The groups are shells around one centre, one inside the other: the same stretched ball of 4 dimensions in 6 sizes.
Some rows, each with its group after it:
-128 -35 455 -308 40 -422 -93 -313 353 621 472 306 169 103 217 -85 -50 280 -331 73 275 => q654
-62 -144 316 -347 111 -537 -245 -492 583 692 486 362 389 22 313 -43 -45 369 -206 41 451 => q781
-333 114 344 -47 -262 225 97 510 -493 495 -244 -147 85 81 -271 399 145 -99 -535 17 -206 => q781
-430 195 415 -265 -500 195 250 509 -678 409 -283 -258 174 137 -438 524 361 -312 -425 -80 -286 => q925
-185 -89 106 6 -33 69 -203 242 -56 643 -199 -9 362 -65 -44 396 44 142 -407 18 94 => q522
-209 23 501 -315 -29 -342 36 -205 171 586 432 260 94 142 110 -41 15 145 -349 59 153 => q61
-513 303 642 -398 -548 92 479 416 -744 351 -30 -174 -39 268 -463 357 390 -426 -434 -66 -379 => q209
-476 241 542 -251 -421 157 387 462 -683 412 -85 -144 -38 212 -407 362 301 -345 -477 -30 -348 => q654
-87 -214 126 -246 139 -404 -301 -379 518 744 277 297 537 -68 244 153 7 307 -162 1 441 => q61
-431 226 687 -421 -320 -155 412 82 -365 439 321 80 -95 278 -220 92 238 -245 -392 -2 -190 => q781
-149 -185 -9 -20 58 -34 -298 71 143 717 -148 69 525 -128 39 416 47 191 -293 -6 234 => q654
-45 -200 76 22 188 -149 -392 -54 363 737 40 191 401 -106 223 189 -130 408 -376 80 335 => q209
-235 -137 174 -241 65 -271 -76 -220 234 710 224 245 425 -14 67 240 116 62 -172 -27 245 => q925
-324 172 572 -372 -347 -119 198 134 -290 442 137 -16 70 195 -178 182 203 -92 -408 -8 -95 => q925
-309 204 559 -224 -365 59 162 373 -442 413 -39 -116 -21 184 -225 224 141 -56 -549 31 -190 => q522
-441 148 506 -326 -260 -62 344 146 -374 502 164 52 47 191 -252 247 268 -277 -343 -33 -172 => q522
-381 218 533 -202 -389 143 249 462 -577 414 -107 -150 -30 186 -318 307 204 -180 -536 8 -275 => q654
-280 15 245 -295 -306 -41 -23 161 -203 534 -147 -96 439 23 -192 466 270 -67 -276 -84 35 => q522
-517 158 305 -271 -492 241 323 517 -750 452 -347 -262 281 100 -529 672 473 -477 -319 -140 -317 => q209
-195 -181 158 -221 169 -345 -127 -329 384 753 328 335 421 -27 164 157 49 146 -161 -1 325 => q781
-240 115 512 -131 -139 -35 65 214 -183 510 124 55 -53 149 -48 76 -6 98 -553 93 -63 => q522
-326 27 172 -172 -327 150 1 384 -399 531 -348 -195 420 -5 -300 597 294 -148 -335 -86 -79 => q654
-165 -250 -73 -150 83 -184 -296 -151 295 765 -42 148 696 -152 69 450 135 141 -118 -67 347 => q925
-222 97 551 -227 -110 -181 66 31 -36 524 285 143 -27 166 25 -8 -7 130 -486 87 21 => q61
-268 141 476 -148 -259 57 73 339 -333 469 -45 -69 20 136 -156 217 80 23 -546 50 -123 => q925
-461 85 210 -264 -432 189 204 427 -602 497 -357 -233 408 43 -458 694 451 -392 -264 -148 -206 => q209
-28 -240 141 -195 241 -454 -368 -442 652 773 367 373 481 -72 351 40 -100 431 -206 51 503 => q61
-282 55 261 -33 -219 193 -10 454 -379 531 -272 -136 191 30 -216 424 126 -24 -499 11 -117 => q209
-178 -210 19 -165 88 -211 -231 -167 282 745 54 185 582 -105 82 359 106 136 -157 -42 314 => q61
1 -299 -6 10 334 -284 -476 -269 615 823 173 327 501 -153 351 132 -174 490 -281 79 486 => q781

New rows. What belongs after each?
-382 31 313 -252 -163 -55 174 102 -226 582 62 62 241 82 -191 347 246 -192 -278 -50 -48 => q654
-260 164 578 -210 -240 -47 116 228 -256 459 122 8 -61 185 -98 86 47 52 -549 72 -100 => q925
-217 -140 -15 -58 -71 56 -218 195 -50 671 -281 -42 562 -119 -100 551 162 52 -274 -56 137 => q654
-83 -77 270 -80 42 -162 -259 -5 216 635 105 142 246 -2 157 109 -98 347 -441 86 228 => q654
-76 -165 261 -256 167 -458 -247 -419 547 720 429 362 370 -3 299 -9 -68 356 -232 53 421 => q61
-361 197 518 -204 -360 111 218 414 -514 429 -81 -124 -7 175 -283 291 190 -148 -523 11 -236 => q61
-57 -180 157 -63 190 -252 -330 -173 421 729 191 260 356 -62 255 98 -123 394 -344 79 354 => q61
-258 15 229 -55 -174 124 -54 354 -268 562 -218 -87 251 10 -161 407 114 16 -450 6 -44 => q654
-271 -24 210 -61 -75 53 -31 233 -163 613 -98 18 252 6 -109 356 101 6 -395 9 1 => q654
0 -313 5 -221 231 -473 -476 -493 731 807 268 340 690 -147 356 165 -45 447 -107 1 596 => q209
-123 -65 237 -180 -89 -151 -227 15 124 604 5 52 379 -12 57 246 36 239 -357 16 208 => q61
-392 91 483 -411 -211 -218 272 -61 -165 539 286 134 152 172 -152 195 260 -203 -250 -46 -33 => q781
-142 -204 -51 -35 43 -38 -330 60 158 722 -187 50 597 -150 32 465 73 191 -260 -27 261 => q654
-84 -47 433 -209 92 -369 -163 -245 372 633 426 302 126 82 259 -112 -133 370 -407 115 280 => q654
-315 11 308 -359 -224 -164 71 -11 -103 566 72 42 373 66 -139 349 265 -107 -219 -75 62 => q654
-71 -306 -155 -67 138 -170 -469 -136 408 793 -122 131 763 -215 152 455 49 299 -157 -41 434 => q522
-62 -331 -185 -30 193 -170 -491 -153 452 820 -110 162 766 -231 180 444 20 322 -156 -32 456 => q209
-337 16 131 -63 -270 243 -1 481 -450 553 -412 -199 372 -24 -314 618 255 -151 -387 -65 -123 => q522
-183 -51 128 -24 -140 110 -209 323 -148 593 -291 -102 381 -56 -98 448 81 129 -431 3 59 => q209
-283 93 553 -303 -111 -235 158 -56 -38 539 361 188 4 183 -8 11 69 21 -396 50 16 => q61
-135 43 498 -241 -85 -254 -82 -59 127 545 281 154 85 122 115 -20 -49 265 -459 88 145 => q925
-265 11 307 -332 -239 -149 -3 25 -84 552 24 7 380 53 -113 340 225 -25 -263 -60 84 => q654
-98 -47 378 -288 -33 -349 -183 -214 303 604 294 198 278 56 176 34 -21 305 -337 49 282 => q925
-334 140 475 -336 -355 -53 162 197 -331 460 15 -65 162 150 -221 296 241 -124 -381 -35 -97 => q61
-546 267 507 -299 -538 233 457 557 -850 382 -218 -244 40 208 -541 515 430 -492 -427 -90 -423 => q522
-211 -10 479 -382 -1 -438 36 -341 275 614 519 320 167 133 144 -51 43 135 -264 36 221 => q209
-210 -140 -17 -72 -90 49 -231 191 -46 664 -293 -56 582 -120 -99 560 169 59 -270 -61 146 => q654
-441 249 482 -242 -544 250 290 603 -775 368 -306 -297 76 170 -471 500 343 -318 -500 -58 -357 => q209
-193 39 362 -120 -144 -24 -76 203 -110 543 -15 4 155 64 -39 208 26 146 -485 53 29 => q61
-60 -94 201 -27 18 -85 -330 91 176 634 -36 68 310 -44 131 195 -94 372 -462 78 226 => q781
-430 195 408 -161 -437 266 249 588 -710 423 -305 -248 89 132 -429 500 297 -288 -496 -42 -324 => q925
-11 -345 -56 -112 327 -406 -481 -443 726 853 241 371 659 -174 364 176 -88 445 -134 21 578 => q522
-190 -126 54 -21 -8 29 -218 170 5 672 -181 18 442 -89 -31 426 72 127 -341 -5 142 => q654
-316 39 275 -57 -146 126 56 345 -316 566 -137 -38 162 47 -187 368 128 -66 -449 11 -101 => q522
-288 -89 220 -333 -47 -270 12 -199 122 665 206 191 438 20 -20 293 213 -47 -136 -66 188 => q209
-219 -111 113 -268 -125 -158 -152 -46 75 643 -49 41 571 -52 -49 432 212 40 -178 -81 209 => q654
-21 -169 192 -94 163 -289 -367 -199 460 709 211 251 356 -52 284 60 -142 451 -359 87 382 => q61
-130 -200 93 -249 75 -333 -264 -293 401 728 175 228 577 -78 158 256 77 219 -146 -30 385 => q61
-104 -110 146 -190 -101 -152 -301 -3 162 623 -75 20 513 -62 53 336 72 249 -301 -15 262 => q209
